The rows are grouped in 4 ways, from coarse to fine. Each group lies inside one group of the grouping before and may be the whole of it. The rows also spread widely along 15 directions, which tell nothing about the answers.
(in the rows, 128 means zero)
Known rows, each followed by its group in each grouping:
[ 99 113 145  81 174 134 120 109 149  80 174 113 132 148 109 222 123 142
 193 100 184  89 138  40 148  81 123 152 140 112  91  70 163 133 112 119] : Zufi Ridan delo J_487
[141 190 148 139 144  94 128 135 160 152 174 109  70 119 110 146  92 119
 107  97  84 129 123 115 103 153 140 143 132 119 138 188 147 149 118 134] : nibil Vob dugug J_349
[158 172 130  86 160 131 180 126 185 111 118 151 132 133 163 127 108 180
 189 104  98 124 165  94 179 117 181 144  94 103 143 156 101 139 126 141] : Zufi Ridan Lako J_945
[133 144 150  88  96 101 159 109  73 107 139 114 146 123 132 130  81 160
 183 187 154 138 103 169 142 138 136 164 102  93 120 188 147 203 115 176] : Zufi Ridan delo J_719
[144 139 140  59 158 103  91 109 118 111 129 178 122 160  73 135 115  72
 118 132 128 123 182 100 183 157 112 175  93 173 132 127 120 154 154 147] : Zufi nam rele J_39
[136 135 131 114 137 149 145 101  49  95 139 169 152 113 182 116 121 153
 137 137 169 113 114 151 221 120 157 171  72 121 158 172 104 183 111 153] : nibil Vob zitib J_759
[ 90 136 163 136  86  67 138 135 132 167 175 157  84 147 188 109 146 151
  90  90  97 125 103 171  32 137 180 136 156 132  85 162 123 112  76 156] : Zufi nam rele J_684
[131  91 138 149 178 191 149 124  92  48  99 131 145 108 143 195 104  94
 106 150 150  90 144  77 244 121  78  95  62 138 152  90 144 142 133  77] : nibil Pivuz Dazo J_463
[181 122 130 120 148 133 153 128 146 114  94 101 191  97 103 103 149 119
 124 136 153 105 111 161 135 113 140 112 128 170 111  58 110 150 135 145] : Zufi Ridan Lako J_572
[128 146 150  92 149 128 135 121  74 130 202 117 161 160 160 132 123 111
 143  25 156  98  95 131 163 109 141 186  75 111 109 141 145 131  81 184] : nibil Vob dugug J_603
[130 175 102 117 157 108  87 148 146 139 130 144 137 110 110 134 101  84
 120  78 149 113 156 113 109 127 139 159  93 165 115  88 149 102 144 154] : nibil Pivuz Dazo J_463
[ 87 147 149 169 140 131 118 125  65 121 182 168 118 162 180 131 150 125
  93  98 150 120 107 167 124 124 138 142  96 169 113 164 115 145 112 112] : nibil Vob dugug J_603
[118 120 117 106 119 125 120  82  90 100 147 143 128 147 112 102 184  77
 106 164 139 137 160 152 189 153 141 148 139 174 140 163 103 148 148 137] : Zufi Ridan delo J_719
[ 95 125 136 130 117 141 112 101  79 112 162  73 131 108  99 142 154 103
 112 144 163 118  51 143 127 119  95 140 154  83 137 127 167 152 127 127] : Zufi Ridan delo J_719
[ 87 103 115 127 105 150 112 110 130 104 160  68 114  63 159 152 142 180
 188 162 179 125  83 132 103 121 152 129 204  67 107 102 150 114 104 153] : Zufi nam rele J_684
[158 152 110 113 160 128 113 138 200 104 101  90 147  49 119 126  81 117
 124 110 109 124 115 114 127 141 131 146 103 103 137  77 141 121 150 150] : nibil Vob dugug J_603
[127 191 117 135 144 135 174 108 182 116 141  83 150 159 104  95 187  92
 108  90  73 134  94 138 112 109 133 127 136 114 151 157 124 148 167 101] : Zufi Ridan delo J_719
[123 122 125 182 133 123 122 124 120 116 184  84  57  79 123 198 108  99
  97 133 140 101 142  90 143 151 138 104 171 136 128 155 172 136  91 118] : nibil Vob zitib J_759
[ 96  77  97 130  96 122 160  83 115  65 162  64 150 124 142 128 183  18
  71 107 113 113 130 131 165 145 132 132 131 129 118 135 165 105 117 151] : Zufi Ridan delo J_487
[144  74 139 116 144 135 169 101 111  90 120 149 176 131 158 119 189 100
  81 103 150  83 127 129 190 100 154 123 113 169 119  79 101 131  99 132] : Zufi Ridan Lako J_572
[124 157  77 137 103  82 115 140 150 118 107 121 112  66 130 140  63  86
 116 140 127 129 175 118 101 159 157 150 101 129 126 140 176 120 133 171] : nibil Vob zitib J_759
[135 142 130 137 171 145 129 147  78  85 134 168 183 138 162 154  95 140
 167 105 201  97 137 142 160  98 140 143  45 181  91  89 129 161 127 138] : Zufi Ridan delo J_487
[ 63 115 142 129 109 138  89 151  92 145 123 176 111 147 186 119 140 133
 112 104 137 129 124 148  87 139 119 121 107 118 102  94 133  60 112 129] : Zufi nam rele J_684
[103 162  98 153 145 143 106 105  83  67 203  68 117 117 109 165 110  64
 148 134 158 133 125 131 174 161 112 155 105 129 130 190 179 165 153 140] : Zufi Ridan Lako J_572
[126 120 111  73 131 118  57 119 139 111 101 118 139  74  78 112 109  80
 117 153 142 136 123 131 130 165  98 165 122 118 129  65 146 114 165 168] : Zufi nam rele J_39
[148 115 138 120 121 116 112 146 101 164 117 164  94  81 151 125 107 113
  70  88 125  92 124 114 152 145 147 129 113 106 148 111 142  94  76 165] : Zufi nam rele J_684
[ 81 161  92 137 110 133 107 130  93 127 163 106 110  79 165 144 104 117
 128  77 151 112  80 108 129 119 142 165 104  32 156 154 194  99 106 161] : Zufi Ridan delo J_719
[122 146 162 159 156 118  91 171 133 149 148 132 115 163 108 133 122  68
  70  71 106 118 126 155  62 155  91 101 101 197  80  79 143  99 134 114] : Zufi nam rele J_684
[ 87 156 134 131 101  97  87 151  91 151 126 172  80 111 159 146  63 144
 129 150 140 142 147 139  89 160 130 149  94 113 120 160 157 113 114 149] : nibil Vob dugug J_603
[170 141 125  99 107 104 178 143 171 151 102 104 130  68 156 117  92 153
 132  89  97 100 107 112 118 121 175 132 128  56 141 121 150 115  78 186] : Zufi nam rele J_684
[122  94 154 134 148 161 154 126 155 113  83 174 110 149 147 139 181 146
 100 155 106 111 159 103 156 118 124  70 150 158 133  81  85 108 127  67] : Zufi nam rele J_39

New rows. What belongs after each?
[137 107 129  57 110 110 162 103 147  70 134  77 161 112 140 143  87 132
 207 161 132 137 153 127 161 150 146 160 110 100  93 132 147 147 120 190] : Zufi Ridan delo J_487
[101 160 112 140 165 151  43 126 118  89 140 135 132  78 125 103 118 103
 104 132 142 146  82 171 129 163 103 166  91 135 140 107 123 141 188 128] : Zufi nam rele J_684
[107 141 105 164 127 138  70 105 100 140 177 137  65  41 165  99 162 115
  62 123 137 127  98 152 163 162 168 149 168 126 171 165 112 106 118 143] : nibil Pivuz Dazo J_463
[ 58 118 183 106 111  85  89 113  93 141 192 158  99 186 153 134 150 126
 104 113 131 140 114 164  60 142 123 162 136 160  71 136 124 119 106 134] : nibil Vob zitib J_759
[186 101 130 152 149 183 143 105 154 130 140  59 117  59 124  98 196 130
 106 149 125 117 118 151 196 151 154  78 214 157 149 101  79 118 112 127] : nibil Vob dugug J_603
[ 74 116 112 150 126 126 102 123 112 110  96 136 156 113 119 131 161  52
  26  99 137 103  79 122  91 102  86 135  97 117 141  59 168 103 147  96] : nibil Vob zitib J_759
[130 109 152 156 136 183 114 108  58 123 158 118 113 111 157 104 174 137
 110 161 151 132 108 183 196 158 125 106 149 158 141 144  87 137 117 117] : nibil Vob zitib J_759
[164 153 117 142  97  99 204 116 119 144 175  90 104 126 136 145 134 136
 162 130 139 105 161 129 144 122 203 113 177 139 119 206 144 163  72 168] : Zufi Ridan delo J_719
[200 167  94 144 134 135 194 144 141 126  82 109 174 108 123 106 111 104
 141 127 131 110 176 143 166 122 165 108  93 170 140 131 122 151 129 154] : nibil Vob dugug J_349
[ 68 155 121 159 135 108 148 107 133  96 178 114  95 151 120 189 149  80
  78  81 115  95  90  71  97  94 119 141 137  87 142 165 188 152 120  89] : Zufi nam rele J_684
[143 113 107  83 102 132 164 102 126  79 121  49 204 105 132  87 133  81
 154 134 125 136 107 175 159 145 130 151  99 101 114 117 145 134 139 192] : Zufi Ridan delo J_719
[128  92 118  79 134 147 129 126 132 111  82 151 139 125 138 132 135  92
 123 118 126 111 185  84 200 139 123 121  95 118 138  77 132  66 121 141] : Zufi Ridan Lako J_945
[101 135 128  94 141 171  78 137 111 125  76 193 140 122 163  90 137 172
 161 159 151 148 139 153 149 139 122 137  99 124 137  81  86  96 162 125] : Zufi nam rele J_684
[131 132  94 135 137 145  81 109  99  93 153 107 143  67 128 102 139  98
 127 145 172 130 112 172 162 158 145 157 132 153 129 120 122 146 150 167] : Zufi nam rele J_684
[127 129  93 159 134 142 158 116 122 106 125 133 161 125 161  89 195  59
  56  71 117 103 128 145 165 118 160 119 100 159 145 120 119 102 129 128] : Zufi Ridan Lako J_572
[115  97 106 105 121 124 136 102 149  93 147  95 123 140 110 153 161  71
 143 137 135 118 189  98 149 145 140 121 169 159 101 111 143 106 125 144] : Zufi nam rele J_684
[137 158 169 136 157 135 149 150 109 133 142 153 124 204 114 149 126 120
 138 115 122 117 155 134 124 130 109 101 100 186 100 134 121 152 129 101] : Zufi nam rele J_39
[135 145 167 125 187 179  89 131 111 113 133 156 124 117 144 124 123 168
 137 136 140 133 109 145 177 140 107 132  98 146 139 103  84 145 149 100] : nibil Vob zitib J_759
[132 114 138 113 122 140 135 150 113 126 106 131 144 119 155 138 105 148
 166 132 156 114 142 137 125 129 133 112 112 129  97  83 137 108 105 154] : Zufi nam rele J_684
[134 126 166  42 151 137 119 120 121 108 102 145 204 185 117  96 131 128
 175 131 141 144 140 165 140 128  97 164  72 165  88  66  92 137 159 150] : nibil Vob zitib J_759
[ 78 165  95 107  89 112 103 136 128 139  98 141 115 136 119 122 116 128
 172 172 140 156 160 136  72 143 128 139 134 107 119 135 156 106 158 143] : Zufi nam rele J_39
[152 100 184  63 155 147 115 108  60 135 153 157 158 179 128 105 159 100
 111  90 144 110 132 148 210 139 108 157  90 168 120 104  91 129 102 155] : nibil Vob zitib J_759
[ 67 143 122 110  99 137 118 140  88 109 137 101 145 120 178 140  84 144
 185 120 151 141  94 145 102 135 114 153  77  45 107 133 183  96 120 164] : Zufi Ridan Lako J_572
[135 164 174 165 133 122 162 158 159 163 113 154  60 118 167 145  96 179
  90 124  63 123 122 117 102 139 138  84 123 103 148 163 121 128  98  87] : nibil Vob zitib J_759
[ 87 130 155 109  88 140 113 147  92 148  79 129 130 127 139 136  96 206
 204 227 171 159 123 171  67 134  98 108 141  99  98 102 135 122 131 126] : nibil Vob dugug J_603
[ 88 135 119  86 132 121  66 113 117 115 144  97 129  67 101 164  98 126
 151 136 183 118  80 102 110 117 105 182 140  68 127  83 179 123 134 157] : nibil Pivuz Dazo J_463
[127 153 167 126 119  91 161 151 141 146  63 183 102 116 141 150  69 158
  78 145  87 113 111 105  94 116 115 123  79  83 156 137 145 152 110 103] : nibil Vob dugug J_349
[ 88 173 111 148 178 165  93 135 150 104 111 174 152  93 173 114 152 178
 126  96 157 120  68 131 113  83 144 149  94 101 149  76 107 120 165  93] : Zufi Ridan Lako J_572
[146 109 110  97 110 100  96 139  97 148  61 170 131  83  94 133  96  74
  88 163 167 104 186 113 148 145 120 132 105 166 133  69 151 100 122 161] : nibil Pivuz Dazo J_463
[ 99 110 133 117 137 128 113 100 143 112 191  70 109 131 115 152 167  66
  94  79 115 115 117  99 135 140 116 140 162 117 117 117 155  94 112 134] : nibil Vob dugug J_603
[136 126 119 124 108 107 148 150 143 117  80 124 130  89 149 143  63 106
 114 137 107 121 159 117 124 152 127 120  78 109 125 115 163 107 114 153] : nibil Vob dugug J_603
[123 104 157 127 153 155 101 107  58 119 167 181  86 131 158 151 146 141
 117 144 166 111 159 119 219 145 141 134 129 170 139 149  94 141  98 118] : nibil Vob zitib J_759
[ 99 145 139  83 123 131  82 130 133 164 125 147  81 137 118 130 127 141
 153 138 124 147 164 105 125 154 119 140 150 109 134 122 125  77 130 135] : nibil Vob dugug J_349
[108 133 138 126 114 119 118 126 112 151 132 154  75 149 108 151 147 125
 123 159 135 122 164 110 119 140 130 108 171 144 127 142 132 121 116 113] : Zufi nam rele J_39
[141 170 149 130 134 119  96 110  79 145 187 113  88 124  90 121 128 115
 132 170 147 144 128 176 146 171 129 145 158 178 129 193 116 177 136 145] : nibil Pivuz Dazo J_463
[123 174  97 179 109 174 106 139  85 161 123 146  93  71 184  66 157 180
 139 163 146 149 110 200 141 156 174 108 157 118 166 174  91 115 133 137] : Zufi nam rele J_684
[144 149 164 154  96 105 133 147  79 164 116 138  97 118 124 110 105 151
 114 196 130 142 120 201  96 168 129  95 134 157 118 168 124 159 113 136] : Zufi Ridan Lako J_572
[104 122 204 134 122 135 153 150  90 175 134 130 105 159 147 160 133 166
 104 110 126 100  72 130  86 101  93  89 138  97 111 106 145 111  74  97] : nibil Pivuz Dazo J_463
[150 141 140  82 112 100 181  98 122 139 140 103 158 139 117 102 157  89
  97  91 105 106 100 136 148 111 145 158 126 108 143 152 135 148 102 166] : nibil Pivuz Dazo J_463
[125 142 174  76 164 160 105 130 170 146 116 152 101 125 143 117 141 199
 158 123 102 139 113 110 149 134 125 126 141  85 143  96  86  93 132 111] : Zufi Ridan Lako J_572
[154 161 166 126 221 200  89 147 134 125 166 111 153 139 121 143 136 174
 190  84 175 116 108 133 156 109 111 122 120 171 101  53  91 132 143 105] : nibil Vob zitib J_759
[ 90 136 137 152 110  73  79 134  53 119 160 163 109 100 144 155  68  95
  73 132 171 115 104 160  87 147 124 174  75 150 104 148 174 164 110 156] : nibil Vob zitib J_759
[146 114 219  70 160 149 148 106 113 130 189  96 124 181 117 141 155 162
 157 102 113 115  76 132 161 128 103 132 154 109 108 128 103 160  93 130] : Zufi nam rele J_684
[113 151 108 124 133 165 134 122  96  78 148  44 188 135 110 124 123  67
 160 115 143 136  91 159 150 137  83 140  79 101 119 124 175 138 163 147] : Zufi Ridan delo J_719
[163 163 145 125 132 133 100 171 151 171  85  99  85 101  67 130  73 100
 115 149  85 137 142 125 107 184  79  87 127 111 143 109 160 103 143 130] : Zufi nam rele J_684
[142 114 141 123 120 149 110 112 113 164 130 137  82 103 119 100 188 142
 109 164 136 127 141 144 168 150 151  98 201 147 150 126  88 105 111 126] : Zufi Ridan delo J_719
[138 181 101 147 146 131  63 164 125 151  78 157  90  81  79 128  76  84
  97 153 128 136 163 119 134 174 100 117  90 138 163 115 157 104 171 120] : Zufi Ridan Lako J_945
[129 152  96 195 158 174 158 150 142  77 125 135 124  90 212 150 103 157
 168 142 140 125 184 134 172 137 174  89  91 174 120 142 110 120 137 108] : nibil Pivuz Dazo J_463
[107 152 139 109 120  86 177 157 178 123 129 125 147 183 163 161  84 126
 168  74 102 120 177 109  55 113 149 131  80 138  62 113 161 102 107 146] : nibil Vob zitib J_759
[132 146  86 141 147 134 152 137 117  96 120 132 138 102 128 194  92 103
 144  95 176  72 151  56 162  88 145 133  96 106 140 110 186 140 108 135] : Zufi nam rele J_684
[ 96 135 182 137 145 116 113 118 131 146 187 190  55 157 181 123 171 156
  76  93  86 128 122 136 127 145 160 128 145 152 124 168  82 114 102 100] : Zufi Ridan delo J_487
[ 87 109 106  95 145 129 105  82 174  59 147  88 148 116 111 142 160  72
 118 129 123 133 132 102 141 133 115 165 137 126 120  91 139 123 166 124] : nibil Vob zitib J_759
[101 156 108  96 121 135 123 126 132 130 128 121 121 148 137 115 129  71
 127  94  92 141 169 113 152 156 119 144  94 110 142 148 148  71 142 147] : nibil Pivuz Dazo J_463
[ 94 158 125  76 120 115 139 116 110 126 140 169 119 168 158 151 113 162
 205 139 155 133 187 103 146 117 160 164 113 122 115 166 127 125 120 150] : nibil Pivuz Dazo J_463
[156 154 113 124 145 121 109 139 131  93 129 109 125  97 104 140  65  92
 151 155 130 136 163 139 152 178 122 138  90 157 117 138 148 158 154 160] : Zufi nam rele J_39
[144 161 118 138 140  89 171 130 200  84 134 112 170  77 182 103 105 133
 103  73  90 116  81 158  86 113 187 159  79 119 109 121 129 157 130 160] : Zufi Ridan delo J_487
[125 164 105 146 149 133  83 123 101 135 161 145 100  66 130 132 128 129
 105 100 168 102  89 120 146 123 156 162 138 108 162 137 141 144 120 147] : Zufi nam rele J_684
[ 98 141 164  78 107 102 108 110 109 127 166 114  89 152 119 150  91 147
 179 175 123 160 146 137 116 171 115 159 137 110 104 179 142 148 123 152] : nibil Vob zitib J_759
[134 171  71 107  96 129 122 138 107 137  89  77 161  77  90 116  90  89
 162 139 162 126 119 131 125 129 120 146 107  66 151 117 195 115 144 180] : Zufi Ridan delo J_719
[148 114 125 151  90 107 177 111  67 125 177  47 133 120 105 144 141  54
  99 122 149  97 109 152 144 141 135 113 149 133 114 169 184 153  78 171] : Zufi Ridan Lako J_572
[103 179 162  89 150 111 115 142 163 127  96 144 160 186  88 121 118 141
 157 143 114 152 113 152  49 119  86 139  93 139  95  89 126 144 182 102] : Zufi Ridan Lako J_572
[112 113 141 152 131 161 147 131 161 147 132 110 109 108 171 109 201 139
  76  76  92 105  74 126 110 110 143  86 175  90 140  88 114  73  98 103] : Zufi nam rele J_39
[ 82 127 147  87 164 155  98 110 136  92 172 115 113 172 111 181 142 125
 180 115 146 125 139  79 146 125  98 144 141 114 106 105 141 117 141 109] : Zufi nam rele J_684
[170 156  85 163 153 119 172 129 170  70 143  77 150  71 121 176  89 127
 175 137 167  95 146 109 132 109 179 124 135 156 106 124 157 192 127 149] : Zufi nam rele J_684
[152 187 104 120 147 166 133 140  80 120 108 126 183 137 132  90 104  98
 157 109 144 137 138 166 185 140 116 153  40 135 151 146 127 139 159 157] : nibil Vob dugug J_349
[139 114 156 101 165 184  78 118 100 152 187 115 101 127 140 113 173 130
 143  87 145 125 141 132 203 158 133 129 161 151 126 104  88  77 105 145] : nibil Vob zitib J_759
[122 131 174 150 129 119 132 164 142 166 110 159 118 155 148 111 151 145
  87 109 104 119 110 168  50 126 124  83 134 168  89  79 108 103 113 105] : Zufi nam rele J_39
[127 172 147  94 167 143  95 135 127 126 142 126 162 130 123 105 121 142
 153  89 141 133  79 156 122 124 114 165  86 113 120  97 122 133 152 145] : Zufi Ridan Lako J_572
[152 161 123 156 149 169 156 133 128 141 114 156 118 132 161  86 175 127
  97 103  96 122 143 144 187 133 157  94 114 148 169 152  85 113 132 105] : Zufi Ridan delo J_719
[ 53 142 128 121  83 115 139 108 133 158 150 117 114 182 144 117 202 143
 146 135 130 146 128 146  46 107 146 125 196 116 101 141 129  91 120 117] : nibil Vob dugug J_603
[106 113  76  95  92 114 117 112  95  93 135  64 160  92 102 151 104  41
 139 115 169 108 126 106 137 136 114 166 113  78 121 108 214 111 120 195] : Zufi nam rele J_684
[156 127 168 102 118 113 185  95 113 142 143 127 133 122 133 110 172 168
 111 131 128 100  71 146 149  96 165 135 166 104 144 152 103 181  85 140] : Zufi Ridan delo J_487
[111 106 157 108 152 138  80 123 122 134 161 147 128 134 153 110 166 121
 104  88 140 123 125 151 129 140 135 142 132 174  96  73  94  90 116 138] : nibil Vob zitib J_759
[132 179  88 111 117 108 146 159 121 159  56 188 142 182  96 117 117  37
  92  89 105 113 218  91 138 126 120 121  50 152 152 125 163  82 149 129] : Zufi Ridan delo J_719
[105 125 108 119 145 135  93 124 134  92 142 101 106 130  83 197 104  77
 171 169 168 128 212  82 147 154 102 118 142 180  95 100 165 108 152 121] : nibil Pivuz Dazo J_463
[141 130 142 144 112 128 175 111 146 126 165  76  94  76 177 128 131 163
 124 124 100 121  92 138 143 138 173 122 166  81 143 179 126 141  80 149] : nibil Vob dugug J_349
[125 178 123 123 149 158 155 130  78 157 117 197 140 184 134 126 174 151
 145  94 166  94 135 105 164  71 148 130 113 127 160 139 111 142 119 106] : Zufi nam rele J_39
[106 166 119 126 119  44 125 133 211 131 123 144 102 117 100 153 110 115
 100 126 107 121 147 106  19 117 163 144 149 152  94 113 156 138 139 127] : Zufi Ridan delo J_487
